There are 3 nested groupings, the coarsest first. Each group lies inside one group of the grouping before and may be the whole of it. The rows also spread widely along 11 directions, which tell nothing about the answers.
In the rows, zero is written as 128.
Some rows, each with its group in each grouping after it:
[120 137 133 166 156 121 135 175 155 163 117  91 105  63 121 104 141 158
 116 137  86 162 133  58 145 177 156  97]
j627 j829 j510
[145 104 119 135 124 154 115 163  97 136 104 152 120  81 145 125 136 114
 114 113  87 194 115  77 122 126 102 145]
j253 j729 j442
[156 157 160 113 143 117 127 114 112 114 123 125 188 146 109  81 108  93
 168 153 151 113 134 135 122 186 101 146]
j983 j32 j285
[130 144 139 100 190  63 167 116 135 104  55  82 177 154 126 103 167 153
 149 163 150 122 168 103 141 184 100 179]
j983 j139 j420
[131 176 109  51 146 127 178 137 150 136 128 133 178 147 137  45 158 102
 139 136 175  59 162 118 118 192  96 150]
j983 j863 j641
[141 142 121 121 103 123 146 137 128 110 123 142 142 107 153 123 120 125
  69 120 118 174 118  93 126 107 101 145]
j627 j423 j797
[125 130 111 135 127 139 110 154 118 132 157 146 117 118 150  85 136 118
 162 151 112 125  85 112 121 144 153 127]
j983 j978 j59
[118 131 102 164 120 128 111 122  73 147 131 117 131 113 133  97 128 127
 151 150 107 162  89 121  91 115 115 143]
j253 j964 j890
[110 180  65 105 131  81 182 144 169 122 145 103  94 145 190  59 167 162
  92 117 155 113 113  83 136 136 148 148]
j627 j64 j858
[134  69 109 109 123 204  69 125 127  82 138 102 152 132 118 186 110 100
 123 175 118 162 110 133 114  70 110 153]
j983 j978 j329
[132 115  94 108 157 138 102 162 149 102 110  80 121 161 134 127 127 115
 139 135 145 143 140 126 161 148  96 148]
j983 j978 j61
[176 131 140 107 105  96 148 141 155 149 147 142 150 118 105 171 124 121
 105 147 177 183 121  80 122 129 108 146]
j627 j818 j466
[111 143 110 136 130 138  83 148  53  60 116 140 118 119 149 100 137 104
 112 122 169 178  90  94 114 106 104 214]
j983 j978 j59
[104 139  92 126 128 155 108 130  93 127 142 125 140 133 138  78 142 103
 131 142 139 128 100 118  94 118 104 155]
j983 j863 j641
[139 127  72  86 118 160 120 176  95 185 140 164 138 126 137  74 135  74
 162 116 155 137 118 120  91 165  69 143]
j253 j964 j890
[143 131 109 131 121 130 136 171 145 119 124 146  97 111 172 103 119 122
 102 108  86 165 113  95 158 142 132 121]
j627 j818 j466
[109 135  97 118 141 153 112 155 118 119 114 102 121 116 130 100 138 115
 113 126 146 147 138 109 132 135  89 145]
j983 j978 j59
[162 107 106  77 139 166 132 169 182 116  97 129 130 155 159 106 111  84
 128 106  72 124 165 134 187 177  80  98]
j983 j32 j285
[129 143 106 118 119  70 159 102 144 151 132 102 146 173 124 127 141 152
 130 163 160 137 113 126 127 110  99 132]
j983 j978 j59
[138 131 126 117 121 118 153 118 128 167 137 155 166 127 138  91 139 122
 152 162 100 122 102 116  95 135 122 112]
j983 j139 j420
[115 149  54 104 128 151 145 161 151 167 158  87 101  95 130  96 166 141
 105 132 165 131 140  75 109 134 119 118]
j253 j964 j890
[114 185 108 117 134 129 186 105 154 142 136  60 150  91 117  74 146 165
  97 152 132  97 176 109 114 145 124 101]
j253 j964 j890
[118  95  86 130 118 103 131 129 116 183 109 141 156 161 158 124 136 120
 146 148  94 164  82 136  96 105  79 136]
j627 j423 j797
[145 101 106  96 116 166  80 140  99 147 151 160 173 169 120 116 115  55
 180 154 151 134  89 151  94 136  78 163]
j983 j863 j641
[127 123 116  96 149 207  86 139 144  97 146  79 168 127 102 109 122  85
 135 163 155 102 154 138 118 152 103 145]
j983 j863 j641
[124  94 117 170 116 147  86 163  91 183 114 137 130  99 126 127 107  98
 129 127  83 207  92 114 104 122  77 117]
j627 j423 j797
[109 167 101 117 130 130 163 122 125 103 107 127 129 119 174  53 144 136
  88 116  94 121 132 105 128 119 111 126]
j983 j139 j420
[116 172  92  78 136 195 147 197 162 120 149 123  98  40 140  66 171 117
  54  94 153 114 170  28 137 163 127 121]
j983 j863 j641
[134 157 155 181 124 110 106  80 125  93 177  60 161 130  91 136 100 148
 127 198 168 147 100 135 101 105 159 150]
j627 j818 j466

New rows, each followed by its group in each grouping:
[121 123 102 108 165 116 144 167 167 133  97  90 112 131 143 103 155 142
 138 137 111 122 155 104 170 176 118 118]
j983 j978 j59
[174 111 150 112 148 116 137 153 133 170 110 126 164 117 107 127 130 113
 170 146 131 149 148 107 130 195  99 137]
j253 j729 j442
[167 113 182 152 148  70 115 137 114 105  80 114 150 136 103 166 109 129
 166 160 118 190 126 113 171 169 109 159]
j983 j978 j59
[132 122 106 102 132 155 123 133 133 139 136 128 153 125 128 107 140 104
 136 149 130 127 118 107 108 132 107 131]
j983 j32 j285
[142 115 125 111 152 116 156 124 126 128  94 123 163 131 158 101 154 139
 156 154  86 120 132 116 123 156 127 151]
j253 j729 j442
[123 126 101 105 125 142 132 118 116 170 140 137 172 137 126  93 146 106
 144 160 141 123 107 123  74 117  91 133]
j983 j139 j420
[ 96 176  80 128 127 109 166 143 136 194 125  99 130 126 143  49 143 132
  90 108 149 133 142 111 107 146  68 108]
j627 j423 j797
[146 153 130 136 115 104 145 145  78 160 108 141 134  76 108 120 131 125
 113 118 149 201 128  72 107 141  79 150]
j253 j964 j890
[103 151  91 120 131  84 158 141  74 174  92 164 134 134 158  58 170 121
 138 115 128 148  97  88 103 138  78 158]
j983 j863 j641
[105 145  85  72 154 116 171 118 156 122  95  75 158 148 133 114 167 149
  97 144 164 113 165 113 122 113  79 147]
j983 j978 j61
[150 116 181 129 171 104 135 145 113  89  52 135 187 135 160  93 104 109
 175 143  43 133 143 150 163 211 116 157]
j627 j423 j797
[142 110 126 110 143 136 124 140 123 131 121 144 159 117 134 117 146 116
 151 161 113 136 111  97 108 145 125 145]
j983 j139 j420
[ 99 169 102 155 122 182 102 135 129  95 174  88 115 104 149  58 109 122
  90 132 119 119 111 118 116 122 150 126]
j627 j829 j510
[125 118 126 129 142 120 129 143 122 137 120 129 136 117 140 104 142 131
 161 159  96 131 107 112 130 150 138 126]
j983 j978 j59
[152 161 141 150  95  74 157  92 139  93 162 132 128 134 147 130 128 162
 106 165 107 146  78  87 140  91 170 132]
j983 j863 j641
[120  75  96 156 130 129  71 141  81 132  85 121 137 147 128 180 120 105
 120 138 120 234  81 110 110  83  61 189]
j627 j829 j510
[121 104  57 118 154 175 104 174 160 117 135  59  91 116 146 119 150 135
 133 142 113 135 141 102 147 148 136 125]
j253 j964 j890
[131 120 109 104 115 140 154 141 141 151  97 135 139 126 146 118 119 120
 107 117  71 152 138 128 141 112  72  94]
j983 j978 j61
[108 129  88 113 103 181 128 126 140 125 156 118 126  92 138 121 140 131
  76 143 112 141 114 102 107  70 117 110]
j983 j978 j59
[146 149 113 169 103  70 136 119  96 121 123 116 108 134 143 129 117 153
 120 133 117 198  92 101 137 105 115 148]
j253 j964 j890
[149 119 141 110 135 133 117 113 119 156 124 123 194 149  95 119 115  89
 173 165 146 130 128 144 103 157  80 133]
j983 j32 j285
[130 158 107 137 122  74 168 118 178 121 144  81 103 141 140 123 145 177
 102 155 132 136 121  95 162 116 147 108]
j983 j978 j59
[142 164 122  83 147 133 141 159 161  79 146 110 128 123 141  84 145 124
 125 140 176  94 149  96 157 180 148 155]
j983 j978 j59
[138  87 107 138 118 152  77 163  93 108 117 152 115 134 152 142 110  95
 140 126  89 190  78 119 135 100  98 147]
j983 j978 j61
[126 152 114  65 109 190 150 122 125 106 137 153 179 112 148  74 120  94
  96 127 121  94 143 142 100 112  90 127]
j983 j978 j61
[112 121  64  96 114 158 136 128 142 168 167 135 140 127 147  99 166 122
 116 156 136 118  96 100  75  88 113 119]
j983 j139 j420
[109 155 122 131 141 152 118 147 113 126 149 105 153  85 124  76 138 118
 111 146 156 125 126  98  88 151 126 151]
j627 j423 j797
[143 117  94 103 131 160 114 172 152 138 131 129 116 127 144 108 130  98
 118 120 126 150 132 102 141 145  96 120]
j983 j139 j420
[120 138  79 163 100  96 117 122 131 181 164 100 101 182 139 100 111 131
 147 142 128 153  74 147 124  97 100  92]
j983 j978 j61
[129 101 108 135 149 115 140 122 115 116  88 113 137 131 169 115 153 150
 142 150  69 147 112 109 128 122 131 153]
j253 j729 j442
[178 122 121  79 111 112 155 130 128 141 118 149 165 144 122 153 137 109
 116 133 172 168 134  97 117 129  72 171]
j253 j729 j442
[147 139 132  92 159 144 115 199 118  92 103 150 119 114 148  80 127  90
 149 107 143 135 143  91 163 208 115 164]
j983 j978 j329
[120 155 127 121 145 120 148 120 140  80 115  96 139 117 140 104 141 150
 107 151 125 122 141 108 147 132 135 145]
j983 j978 j59
[163 129 127 155 136 111 132 150 159 101 132  89  93 107 148 134 132 160
 114 137  98 167 125  74 173 149 163 126]
j253 j729 j442
[113 153 102 146 128 139 127 105 137 109 145  85 129 134 143  82 126 135
 110 147 110 121 116 119 124 110 129 111]
j983 j32 j285
[122 204 141 123 132 100 178 151 124 128 128 132 121  82 143  36 138 143
 108 110 132 115 142  81 134 173 135 111]
j983 j978 j61
[134 128 126 111 135 138 132 129 139 124 114 102 159 121 109 135 136 116
 115 149 129 144 146 105 132 138  92 137]
j983 j863 j641
[110 163  86 102 142 100 151 115 150 129 123  66 140 178 128  87 143 139
 118 143 182 108 151 141 138 136  80 141]
j983 j978 j59
[111 166 111 143 136 146 119 139 144 107 152  81 111 135 143  56 110 125
 132 138 118 102 133 146 153 155 134 103]
j983 j978 j59
[151 134 112  97 165 130 114 162 160  55 100 101 122 174 168  94 123 107
 134 123 126 122 152 126 186 182 115 158]
j983 j139 j420
[105 132  98 107 163 134 128 142 101  88  96 131 138 119 170  76 174 129
 128 139 118 125 115  85 112 135 127 182]
j983 j139 j420
[160 128 124 138 139 113 118 129 187  75 125  67 115 170 145 134 105 139
 120 150 103 143 137 129 190 140 134 114]
j983 j139 j420
[123 113 125 160 153  92 132 124 158 156 102  50 129 141 107 145 126 163
 150 167  92 156 134 128 151 134 114  94]
j983 j978 j61
[123 152  77 122 115 131 139 134 162 150 164 109 118 175 163  66 113 118
 126 132 124 109 114 155 131 136 113 105]
j627 j818 j466
[114 182 126 164 138 118 120 122 116 126 147  76 125 119 111  66 125 135
 112 140 165 139 131 106 114 143 113 126]
j983 j139 j420
[117 110 100 150 164 113 106 172 132 147 111  80 108 118 136 115 142 134
 153 142 128 171 109  94 132 165 130 149]
j627 j64 j858
[173  92 125 133 142 173  71 179 131  67 127 116 104 123 151 139 106  99
 139 123 101 172 123 106 172 162 137 159]
j253 j729 j442
[131 142 108 111 146 138 109 174 114  97 116 125 107 132 148  85 126 104
 132 111 151 145 127 102 151 163 107 160]
j983 j978 j329
[138 161 124  96 136 121 160 125 179 136 143  74 153 145 114  98 124 134
 124 150 156  95 165 135 142 157 106 101]
j983 j978 j61
[172 109 110 126 187  90  87 208 132  67  93  99  79 174 167 117 143 116
 181 113 158 164 124  82 203 225 138 208]
j253 j729 j442
[111 119  85 112 137 129 124 147 120 136 113 122 121 137 146 112 151 123
 131 136 133 149 112 110 125 121  95 147]
j983 j978 j59
[112 134 124 138 142 129 137 104 116 111 102  97 166 133 134 105 122 133
 120 156 105 139 132 143 111 117 105 150]
j627 j818 j466
